The rows of a group lie close to one hidden flat surface of 6 dimensions, which may be shifted away from zero. Surfaces can cross.
(in the rows, 128 means zero)
Known rows, each followed by its group:
[119 140  98 122 120 138 164 135 111 118 147  73 148 117] -> bunak
[206 130  89 100  77 117 119  92 116  82 132 111 165 131] -> mar
[147 164 140 152 142 154 131 152  97 172 134  75  95  76] -> ludam
[145 144 191 155 183 136 149 117 159 137 100 141 146 154] -> ludam
[ 83 178 136 154 111 135 135 126 189 172 145  97 116 102] -> ludam
[164  55  95 138  89 110  89 166 125  76 200 123  70 159] -> bunak
[125 139  80  84  81 138  98 121  90  97 128 152 156 171] -> fep
[ 86 113  80 130 131 158  66 149  91 123 169 138 108 153] -> bunak
[118 123 116 121 165 186 168 157 125  76 124 136 175 185] -> ludam
[141 117 182 124 168 107 157 120 121 150  78 153 118 125] -> fep
[190  81 123 167 155 138  81 104 178 103 152 169 122 127] -> bunak
[154 146 114  81 141 107 113 108 131 169 102 123 145 144] -> mar
[ 96 120 165 140 153 119 128 149 164 145 112 171 104 149] -> mar
[130 179 150  92  90  80 152 118  99 154  96 102 130 141] -> mar
[205 125 112 108 119 131  80 110  71 115 130 135 123 121] -> fep
[165 150 124 152 133 150 128 116  84 136 143  80 122  85] -> mar
[ 99 135 113 147 120 126 138  69 179 123 160  81 149 137] -> ludam
[170  77 120 171 148 150 128 138 144 115 144 131 118  64] -> fep
[109 130 140 120 130 106 145 113 154 133 107 147 138 130] -> bunak
[119  96 127 182 120 175 122 154 142  78 159 144 117 113] -> mar
[163 137 133 156 167 157 159 105 134 134 138  72 151 103] -> fep
[ 81 107 125 121 129 117 141 136 186 124 129 175 132 150] -> fep
[ 94 112 111 110 110  96  66 145 136 136 139 184  86 154] -> fep
[101 135 158 153 132  96  99 108 178 197 103 156  94  85] -> bunak
[149  94 152 160 170 138  98 126 137 131 130 154 110 125] -> mar
[144 118 152 132 102 114 101 158 158 140 108 171  88 110] -> ludam
[ 53 149 133  99 121 114 144 133 133 150  90 177 144 146] -> bunak
[139 121 104 142 100 139  95 166 123 130 155 125  90  86] -> ludam
[ 88 121  99 126 156 163 105 147 137 153 144 148 136 136] -> mar
[151 107 107 130 121 147 138 111 191  71 136 154 183 163] -> fep
[ 98 154 165 147  98  82 120  93 235 162 119 151 113 111] -> ludam
[182 133 151 121 183 135 146 119  31 150 127  59 125 109] -> bunak

New rows, each followed by its group:
[149 124 145 132 156 143 174 119 117 118  92 122 157 113] -> fep
[133 121  98 129 155 175 148 162  78  99 148  99 146 143] -> ludam
[174 105 169 140 172 103 104  92 155 154  98 168 119 108] -> bunak
[172 168 143  95 137  88 132 101 122 186 103  92 125 128] -> mar
[188 162 112  99 120 153 123  94  52 106 116 108 165 132] -> fep
[132 111 137 154  93  77 127 137 191 155 135 121  75  90] -> bunak
[200 149 169 105 142  79 136  95 107 171 103  94 120 122] -> mar
[128 139 101 140 158 167 118 123  99 138 147  95 139 110] -> bunak
[181  82  78 128 160 156  73 100 160 110 147 172 157 130] -> mar
[121 133 141 143 107  87 116  98 167 150 135 130 104 114] -> ludam
[123 113  92 112 147 150  93 143  67 109 148 139 125 176] -> bunak
[193 142 174 115 115  80 137  98 116 152  97 105 118 126] -> mar
[152 164 169 178 132 139 121 127 206 162 115 124 116  91] -> ludam
[ 86 152 126 119 149 131 161 107  79 140 135  74 152 165] -> ludam
[131 154 195 153 181 148 158 123 185 144 100 126 155 149] -> ludam
[ 90 133  87 124 113 165 152 129 193  94 130 151 200 144] -> bunak
[ 87 126 135 119  76 120 140 145 118  75 116 173 126 141] -> mar
[126 137 124 154 166 150 156  69 148 109 156  70 172 172] -> ludam
[142  95 148 112 116 103 139 129 148  95  87 199 152 155] -> fep
[121  74 128 123 104 101 116 152 167  89 104 228 114 137] -> fep
[144 177 101  89 141 132  86  90  93 144 148  88 153 193] -> fep
[ 84 116 106 135  90 124 106 175  79 147 129 149  66  62] -> fep
[145 142  74 133 128 176 117 117 126  97 164  87 180 134] -> fep
[122 160 141 145 170 164 155 145 100 147 139  74 135 125] -> ludam
[ 84 153 112  96 119 136 169 148  68 127 116  94 145 148] -> bunak
[120  91  73 127 109 112 122  75 128  93 175  95 146 162] -> ludam
[160 157 101 112 116 139 106 128  48 126 126 120 121  96] -> fep
[145 138  51  80  72 145  84 117 124  77 155 155 183 188] -> fep
[216 114 155 157 166 167 106 182  85 146 131 116  93  78] -> ludam
[145 114  71 108  85 147 112 125 157  65 145 168 180 167] -> fep
[ 66 149 143 120 120  93 148  81 167 127 118 138 148 169] -> ludam
[157 112 153 151 119  79 115 141 106 160 147  84  67  90] -> bunak
[156 105 118 161 152 165 159 125 160  99 143 100 163 100] -> fep
[141 135  84 117  87 135  48 134  59 143 162 113  96 105] -> fep
[143 123 140 154  66 131 150 132 124  50 135 129 124 118] -> mar
[183  93 138 160  88 143 113 120  82  44 147 149 110  92] -> mar
[180 128 144 115 182 112  91  76 166 144 131 122 150 195] -> fep
[120 146 145 125 126 101 142 137  86 174 125  85  85  92] -> bunak
[100 117 136 102 160 124  80 131  70 141 109 181 114 162] -> bunak
[106 167 132  89 148 102 114  99 118 160 117 126 152 204] -> fep
[132 114 138 114 149 103 142  80  97 118 136 101 129 157] -> ludam
[187 116 123 127 112 127 118 102 128 100 124 123 139 121] -> mar
[126  83  98 147 107 133 109 142 172 100 146 173 121 111] -> fep
[142 110 141 145 112  91 108  67 175 134 148 120 118 133] -> ludam
[121 108 149  91 163 129 149 164  92  88  94 178 148 191] -> ludam
[109 115 122 125 123  99  81 128 147 142 145 162 101 157] -> fep
[172 148  96  86 111 127  39  84 103 124 149 134 136 202] -> fep
[105 146 148 130  79  78  98 115 145 179 130 131  83  86] -> ludam
[133 120 145 134 119 123 129 141 189 112 104 176 135 151] -> ludam
[ 95 151 117 103 123 166 137 221  61 140 117 133 102 116] -> ludam
